There are 5 ways to turn a row about zero (a turn may also mirror it). The second row of each pair is the first, turned, with some noise.
Some pairs, each with its turn after it:
[-8.2 32.9 25.4 -0.1]
[ 35.9 -21.8  -6.8  -5.7]
K949

[-4.9 -6.1 -2.0 -1.4]
[-5.2 -4.4 -5.2 -1.4]
K221

[ 13.0   4.3 -10.7  17.5]
[-12.5 -16.2  12.5  -8.1]
K949

[ 1.4 15.8 16.8 22.0]
[ -0.5 -11.1 -19.9  22.1]
K551

[26.3 12.1 10.3 44.0]
[-11.5  51.2  11.3  -6.2]
K411

[-11.8 -10.4  13.7 -52.5]
[ 27.4  38.0 -13.5  32.3]
K949

[-32.4  12.4  -2.1 -21.0]
[  5.4  -8.6 -25.5 -25.2]
K221

[  2.0  -0.8 -14.3 -18.2]
[ -5.4  -2.6   8.8 -20.3]
K551

[-35.9  -0.2   5.7 -12.0]
[ -5.0 -31.8  17.9  13.6]
K411

[-12.0  -0.3   2.6 -24.6]
[ 4.8 -1.7 24.6  5.9]
K281

[  0.2   7.7   3.4 -24.2]
[18.4  9.4  5.0 13.9]
K949

[-12.7 -12.4  17.7  10.9]
[  3.6   0.9 -19.3  19.7]
K221

[ -4.3   5.6  18.2 -22.5]
[ 12.5  10.7 -20.0 -17.1]
K551

[-12.2   0.2  12.4  18.1]
[-11.2   5.1  21.8  -0.8]
K411

[ 4.7 -8.4  9.3 52.5]
[-21.5  16.0 -49.3  -0.1]
K281

[12.5 18.4  5.0 -5.6]
[17.0 13.9  0.7  5.4]
K411

[ 13.5 -26.8   8.4   9.0]
[ -8.6   2.4  -5.5 -29.2]
K411

[  0.3   6.6 -18.3 -18.9]
[16.9 -6.1 13.9 -9.4]
K281

[ -4.7 -46.8  -9.8   9.3]
[ 1.2 29.5 39.9 13.9]
K551

[ 12.1   5.0 -43.3   2.6]
[ 34.6  -1.5  -8.7 -27.4]
K281

[ 9.4 -6.3  1.0 24.7]
[ 3.9 -4.7 13.8 21.6]
K221

[-48.6  -4.7  23.9 -14.7]
[ 29.6  25.9 -38.8 -15.0]
K949

[-52.5  14.7 -23.3  -2.5]
[ 44.4 -30.8  18.9 -11.6]
K551

[-0.8 52.5  0.7 52.5]
[-40.1  14.6 -28.3 -55.5]
K281

[-10.2 -33.0  16.5 -27.6]
[-30.8  16.2 -32.9   4.3]
K221

New pairs, each followed by its turn:
[ 4.2  6.2 22.6 14.3]
[  3.9 -23.4 -16.3   1.6]
K949

[-11.4 -23.4   2.7 -34.5]
[  4.8  38.2 -13.0  22.8]
K949

[-20.9   3.0  19.1  -0.5]
[ 15.6   2.7 -24.0  -7.9]
K949

[ 2.7  6.1 -4.1 20.5]
[14.6 -7.7 12.0 10.5]
K221

[ 3.2  2.5 -0.3 34.1]
[ -7.4 -12.8   4.8  28.5]
K551

[-6.9 30.7 11.2 17.9]
[37.6 -0.3  2.9 -2.3]
K221

[ 9.1  2.6 52.1 -0.8]
[ 25.3   9.3  39.3 -25.8]
K411

[-6.3 44.2 -0.5  1.4]
[13.4 15.9 13.9 35.6]
K411

[43.2 -2.4  5.9 21.5]
[ -5.5 -32.5 -37.8  -1.0]
K281

[ 13.4   3.4 -39.2  20.2]
[-22.9 -26.0  28.8   8.0]
K551

[ -5.9   2.1 -11.2   1.4]
[-7.1 -2.9 -5.9  6.7]
K411

[-31.8  17.0 -37.5  -0.1]
[ 21.8  31.9  13.5 -30.9]
K281

[-0.4  0.1 14.3 -0.4]
[-12.6  -2.5   3.1   8.6]
K281

[-52.5   4.0  -5.1   3.0]
[ 48.7 -14.3  13.2   0.9]
K551

[-2.8 -0.9  1.1 18.8]
[ -8.8  -9.9  -3.5 -13.6]
K949

[-14.0  -1.9  -1.5 -13.6]
[  4.2 -17.3   0.8   5.1]
K411

[-22.6   1.2 -28.1  -4.4]
[ 19.0  25.3  13.9 -12.1]
K281

[25.1 32.5  1.1 -2.9]
[-10.6 -27.9   1.9 -29.0]
K281

[ 5.9  2.5  1.1 -3.1]
[-0.7  5.7  5.8 -1.5]
K221

[ 5.4 10.5  3.2  2.4]
[10.1  4.0  5.7 -2.6]
K221

[-25.3   9.1  -0.6 -12.6]
[-3.5 16.1 22.9 -6.2]
K281

[-14.8  51.5  -4.7 -36.6]
[ 12.2 -35.3 -29.1 -46.4]
K551

[ -1.4   3.8  18.2 -10.9]
[  6.2   9.7 -18.0  -5.0]
K551

[-14.6  -9.1   1.5   6.3]
[ -2.3   6.9 -11.2 -10.1]
K949

[ 12.0  -9.8 -27.0 -16.1]
[-18.2  -1.0  24.0 -20.9]
K551

[ 18.3 -21.0  51.0 -11.2]
[ -5.5  50.9 -16.4  27.0]
K221

[-10.4   6.9  26.6  21.5]
[ 29.8   4.6 -13.1  20.0]
K221

[ 6.4 47.3 -9.1  6.5]
[-10.5 -42.9 -21.6  -3.9]
K551

[  1.5 -10.7  11.8  52.5]
[-37.6  32.6  17.7 -13.2]
K411

[-21.3   5.7  12.7  -2.6]
[-16.1  15.2  15.2   3.7]
K281

[-13.2 -25.4   2.9  30.2]
[-26.1  -0.8 -23.9 -19.2]
K949

[ 7.8 -6.9  9.7 11.9]
[ -8.0  -3.5 -13.2   6.4]
K281

[ 19.4   2.3 -10.7  -2.8]
[-7.2 -4.6 17.2 11.5]
K949

[-3.2 14.6  2.7  0.2]
[13.9 -8.2  3.0 -3.7]
K949

[-11.3 -43.5  -8.9  15.0]
[-36.6 -15.9  -8.8 -22.4]
K411

[ 0.3  7.7  7.4 27.0]
[-13.8  19.5  14.2   0.8]
K411

[27.4 14.1  0.1  0.1]
[15.4 25.0 -8.6 -2.3]
K411

[ 22.6  15.3  27.5 -10.2]
[-16.2   7.3 -35.3  -6.1]
K551

[-4.6 28.4 -0.5  8.0]
[ 4.3 14.0  7.6 24.4]
K411

[-24.5  22.2  21.0 -10.4]
[ 24.3   6.8 -26.7 -15.4]
K221

[ 12.8  -3.8  13.4 -28.2]
[ 8.5  4.3 -5.0 30.5]
K949

[-11.2  46.8  23.7   7.5]
[-43.8   4.0  13.2 -29.0]
K281

[-37.5   1.4 -12.1   0.7]
[ 34.1 -14.7  18.3  -5.7]
K551

[ 7.0 52.5 -6.0 -2.9]
[ 34.3   2.1  21.0 -33.0]
K221

[ -1.9  -3.3 -26.5  -4.3]
[ -8.5  -6.2 -23.2  11.6]
K411

[ -2.2 -23.0   7.1  -1.2]
[ 5.3  3.3 -3.3 23.6]
K281

[ 12.7 -20.3 -35.0  -8.9]
[-18.8   3.9  35.3 -15.2]
K551

